The rows of a group lie close to one hidden flat surface of 9 dimensions, which passes through zero. Surfaces can cross.
In the rows, 128 means zero.
Known rows, each followed by its group:
[164 147 124 179 168 139  77 134  92  86 135 116 200 154]
(4)
[105 121  91 128  97  98  76 128 130 149 127 165 154 142]
(5)
[156 103  99 113 138 104 126 147 134 102  83 131 122 120]
(5)
[127 144 115 212 173 140 111 106 136 149 134 141 112 126]
(3)
[187  94 128 118  92 110 170 141  98 100 156 161 115 157]
(4)
[103 130 153 112 104  77 123 201 146 136 112 116 161 170]
(3)
[128 115 144 118 139 134 139 115 126 137 122 164 119 146]
(1)
[106 150 145 140 123 157 110 113 113 148 148 118 105 119]
(2)
[143 138  53 129  88 146  81 152 121  99  92  85 126  96]
(1)
[140  86 116 133 122 125 126 112  88 122 170 108 151 125]
(0)
[138 148 127 142  99 119 152 127 166 140 127 180  61 126]
(2)
[130 104 138 122 140 116 144 153 100 137 140 131 129 159]
(4)
[117  95 146 190 146 184 162 123 157 149 112 152 126 156]
(4)
[160 147  86 198 111 138  86 124  90 121  99 161 165 169]
(3)
[100 162 127 126 107 153 129 105 121 148 151 122 150 132]
(5)
[ 90 103 137 192 151 147 149  40 159 172 101 142 160 100]
(2)
[128 129 118 112 126 116 152 137 127 126 125 106 133 124]
(0)
[148 142 146 200 165 123 112  88 158 124 110 133 109  86]
(1)
[ 66 209 160 147 132 180  44 137 133 160 101 147 151 163]
(4)
[124 130 162 127  85 131 124 118 111 120 218 104 140 120]
(3)
[110 202 143 132 118  14 140 135 167 144 127 134 184 135]
(0)
[144 172  85  83  77 125 122 171 102  97  73 101 168 146]
(5)
[125 156 111 169 171 146 143 108 112 135 133  90 135 116]
(3)
[125 115 111 170 185 134  77 107 128 133 114 139 131 120]
(5)
[123 168 155 136 119 101 193 112 175 135 145 111 114  98]
(4)
[ 92 132 172  99 104  95 103 164 142 157 111 125 115 129]
(0)
[103 116 136 108 188 133 169 161 135 147 172  92  93 133]
(0)
[165 122 157 161  90 131 164 115 154  84 153 111 150 111]
(1)
[138 159 128 134 123 129 105 127 124 113 148 108 120 108]
(2)
[136 141 154 108  63 140 166 103 100 132 182 167 129 156]
(5)
[ 73 111 177 117  90  81  83 122 145 183 168 176 109 130]
(2)
[138 157 125 147 182 107 140 103 101 125 134 111 167 132]
(1)
[134 130 150 112 152 124 125 143 148 109 130  87 112  93]
(3)
[144 113 103 141  78 133 106  85 126 129 135 192 120 129]
(4)
[ 97 196 140  48 149 131 202 102  94 163 151 112 118 138]
(5)
[140 148 106 134 121 101  54 139 108 112 170 144 126 127]
(2)
[126 112 130 112 121 117 147 136 157 129  94 154 123 136]
(3)
[165 113 121  77 102 109 156 188 125  89 120 128 125 160]
(2)
[124  86 122  88 139 157  95 154  73 142 153 143  86 155]
(0)
[124 113 132  99 157 110 124 131 107 135 143 158 152 163]
(1)
[160 142 171 118 181 104 153 136 130 109  93 153 100 138]
(1)
[145 164 137 144 123 144 221 144 131 121 110  84 129 137]
(3)
[180 134 141 117 161 169 164 104  97  84 121  96 118 103]
(5)
[ 92 176 133 146 142 104 131 139 197 139 165 137 129 124]
(0)
[100 155 132 114 142 134 104 117 104 153 151 124 134 135]
(5)
[113 103 137 116 110 114 119 149 140 126 168 129 153 143]
(1)
[166 130 136 123 101 134 181 105 124  95 147 103 152 112]
(5)
[138 119 128 109 167 116 125 174 155 105 116 103 100 115]
(4)
[125 114 154 119 119 136 184 138 137 147 102 136  91 137]
(0)
[163 150 137 109  42 102 132 189  85  94 128 118 190 192]
(3)
[ 99 121 189 202  89 162 172  94 151 163 230 116 140 130]
(2)
[115 102 148 127  58 153 177 105 123 139 203 127 170 148]
(1)
[136 157 109 148 130 121  62 116 118 120 154 191 144 152]
(0)
[159 131 204 136 117 136 121 130 153  85 131  89 105  83]
(1)
[111 117 103 114 158  99 100 120 142 146  76 166 116 125]
(2)
[172 161 124  96  49 169 112 134  90  95  89 179 122 165]
(4)
[127 208 111 220  86 100 119 119 129 156 154  86  87  86]
(1)
[106 135 109 213 135 130 122  82 136 153 160 124 185 127]
(3)
[107 126 158 127 104 155 178 133 203 130 107  69  83  68]
(2)
[121  88 124 137 144 162 116 118 113 138 156 130 109 127]
(0)
[ 69 143 106 137 122 116  84 107 152 153 158  84 185  93]
(5)
[120 100 129 153 136 158  53 134 168 102 114  86 110  67]
(3)
[149 117 136 116 106 120 120 127  79 105 153 129 185 158]
(2)
[144  89 107 111 122 129 120 134 109 111 124 111 127 119]
(4)
[ 95 148 168 141 133 119 102 160 145 149 161 149 121 160]
(4)
[ 99 135 127 138 219  63 135 129 109 177 129 132 127 150]
(0)

New rows. What belongs after each?
[131 119 131 172 114 150 133  97 127 135 165 146 148 139]
(2)
[135  96 141  60 139 149 181 165 154 124  56 166  74 156]
(1)
[146 122 152  89 143 103 125 185 110 113 114 123  92 145]
(5)
[129 152 121 117 133 155 136 140 107 133  88 138 111 151]
(5)
[138 129  84  94 187 144 176 154 148 109  33  99 115 119]
(1)
[ 84  98 137 157 167  92  69 110 186 140 149 109 171  88]
(3)
[151 127 122  91  93 140 148 128 109  98 123 107 146 126]
(3)
[144 155 138 172  86 122 158 106 157 145 160 199  72 133]
(2)
[ 89 116 149 168 136 133  50 131 142 133 181  98 171 111]
(4)
[113 157 150 173 124 168  73 130 163 103 140  98 169 109]
(4)
[106 130 115 104 118  88 102 143 118 156 135 171 127 158]
(5)
[130 159 121 193 112 172 119  75 131 151 153 166  88 116]
(2)
[ 91 127  62  98 159 140 195 145 129 161 104 104 150 152]
(1)
[185 165 137 178 103 132 129 143  87  86 159 108 140 145]
(3)
[ 53 116 106 178 143  84 119 128 199 199 119 166 132 134]
(5)
[135 137 130 114 132 158 154 163 106 128 146 117 110 163]
(2)
[117 143 142 151 111 193 155  52  94 172  79 164 105 135]
(2)
[142 166 148 108  92 124 127 121 123 121 114 135  85 108]
(2)
[144  70 100 158 123 135 180  86 133 131 128 128 129 105]
(4)
[139  82 125 104 165 108 133 131  47 151  97 127 118 150]
(0)
[109  87 132 136  95 129 129  68 150 147 192 153 135  98]
(5)
[164  82 129 190  91 123 157 160 192  94  86 122 127 114]
(5)
[132 170 157 173 133 146 163 118 142 120 130 113 161 140]
(4)
[163 191 114 132 152 164 164 122  56 106 163  61 115 122]
(3)
[153 120 134 191 146 152 160 118 146 111 128 136 150 140]
(4)
[115 209 159  91  59 164 122 135  81 162  84 215 111 211]
(4)
[163 168 148 147 110 107 162 125 124 103 162 114 137 125]
(2)
[169 123 109 158 224  62 111 163 174  91 149 166  98 130]
(4)
[ 71  75  89 153 180 111  50 107 162 168 117 160 147 115]
(2)
[125 152 111 144 141 123 120  98 122 126 117 116 154 111]
(4)
[160 139  91 141 168 145 154 140 126  97 117  98 144 127]
(2)
[113 112 103 151 129  99 100 116 154 132 132 133 157 109]
(5)
[147 103 137  86  44 179 161  91 132 118  35 152 100 104]
(2)
[121 164 135 141 159 124 137 120  98 136 183  78 139 121]
(3)
[140 112 127 108 100 134 187 103 131 144 106 195 103 152]
(3)
[158 158 114 163 118 131 100  98 122 111 109 194 145 148]
(0)
[139 164 142 152 187 113  88 161 105 136 142 143  56 142]
(3)
[137 159 131 147 154 127 140 124 139 118 119 120 147 131]
(4)
[134  85 103 126 115  96  70 118 146 122 169 166 105 102]
(4)
[126 147 163 101 144 135 136 121  94 123 139  94 137 124]
(1)
[120 179  81 126 103  98 131 165  93 141 143  88 126 139]
(1)
[136 134 117 131 133 109 138 139 166 116 121 116 109 105]
(2)
[101 124 106 108 102 134 104 137 159 132 130 129 120 111]
(0)
[148 109 119 169 142 156 137 112 102 127 115 156 156 165]
(4)
[ 84 183 178  88 166  95  97 160  90 180 131 117  63 139]
(1)
[133 152 160 142 107 127  96 140 115 138 193 214 105 190]
(0)
[120 123 107 132 130 172 111 157 136 125 154 111  99 127]
(2)
[109  99 115 166 159  95 132 167 154 143 211 155 147 175]
(2)
[176 131  86 136 195 100 131 142  90 129  83 230  99 198]
(4)
[131  95 126 102  61 142 174 100  58 153 136 140 148 157]
(4)
[147  92 130 150 179 128  88  85 141  97 126 150 179 115]
(1)
[172 117 155 133 131 144 121  95 116  99 100 177 115 132]
(1)
[152  76 119 126 211  81 226  69 160 152 109 214  59 121]
(5)
[151 111 105  96 125  90 188 143 155 116  82 141 110 127]
(5)
[115 130 180 131 146  97 175 118 125 134 147  72 188 123]
(2)
[129 144 114 145 138 140 140 116 137 123 104 108 146 118]
(5)
[135 149 131 130 137 123 108 159 111 123 123 118 121 140]
(3)
[106 102 159 112 146  71 160 129 136 149 127 130 167 146]
(2)
[154 115 111 134 166 132  94 112 112  97 125  99 147  99]
(5)
[111  97  54  94 143 148  62 124 102 153  62 211  97 158]
(1)
[ 99  86 142 123 101  96 142 150 187 145 143 123 112 108]
(5)
[120  83 143 205 175 119 121 153 188 142 101 139  96 116]
(5)
[134 137 185 134 111 126 144 139 127 129 122 118 122 136]
(0)
[142 135 149 138 152 103 144 158 168 107 153 123 112 122]
(4)
[150 117 143 111 123 159  62  98  89  85 123 104 154  95]
(1)
[143 127 127  80 154 130 141 115 104 124 132 146  87 121]
(3)
[121 155 130 134 155 212 185 164 128 132 136  67  79 129]
(2)
[132 156 108 126 119 134  65 162 136 108 165 110  87 106]
(2)
[160  77 116 135 153 131  89  65 105 109 159 162 124  98]
(5)
[155 151  62 128 124 170 123 117 160  78 141 118 147 100]
(0)
[ 78 137  88 122 137  99  85 149 114 175 152 139 130 148]
(1)
[153 137 132 114 121 132 119 150 116  82 134  78 155 116]
(4)
[139 179  58 137 182  51 122 105 123 120 125 140 192 129]
(0)
[205  98  80 135 146 110 149 114 121  67 120 123 132 105]
(4)
[131 140  75 125 140 117 111 112 136 117 117 131 152 113]
(0)
[123 104 126  95 118  28 216  86 157 157 185 178 141 130]
(5)
[150 147 134 138 158 107 105 149 112 105 144 142 141 156]
(4)
[ 86 176 156 124  99 152  91 124 118 155 129 123 150 145]
(4)
[ 96 158  88 152 102 138 143 141 144 167 117  94  89 102]
(1)
[155 108 151 141 127  63 203 176 174 123 112 144 107 152]
(5)
[ 92 138 164 126 123  77  63 135 123 158  86 140 140 129]
(0)
[147 161 136 123 130 124 107 124 100 100 131  78 152 104]
(2)
[ 82 155  67 169 137 152 146 135 115 183  70 115 170 168]
(3)
[150 114 158  82  94  99 106 156 127  81 150 109 143 118]
(3)
[ 92 126 114  93 130 132 106 121  94 155 109  97 137 119]
(4)
[159 153  93 136  86 186 170  76  57 128 165 133 135 141]
(3)
[171 126 108  94 101 118 102 141  92  80 115 124 155 134]
(2)
[ 83 160 178 157 167  91 117 104 122 173 173 114 144 124]
(2)
[142 153 100 122 111 129  94  99 130 108 117 134 139  96]
(4)
[ 94 136 107  51  72 164 136  47  98 146 178 140 144 101]
(5)
[138  54 156  91  86 210 144 144 100 125  68  99  68 113]
(0)
[106  97 127 150 114 164 117  74 142 144 102 123 151  99]
(2)
[172 151 122 180 132 162 194  98 126 108 121 113 125 118]
(3)
[131 128 137 124 111 103  98 154 130 119 146 122 125 128]
(1)
[100 135 102 121 132 129 101  96 111 161 126 175 128 142]
(5)
[118 114  91 124 138 132 139  92 126 146  89 136 116 102]
(4)
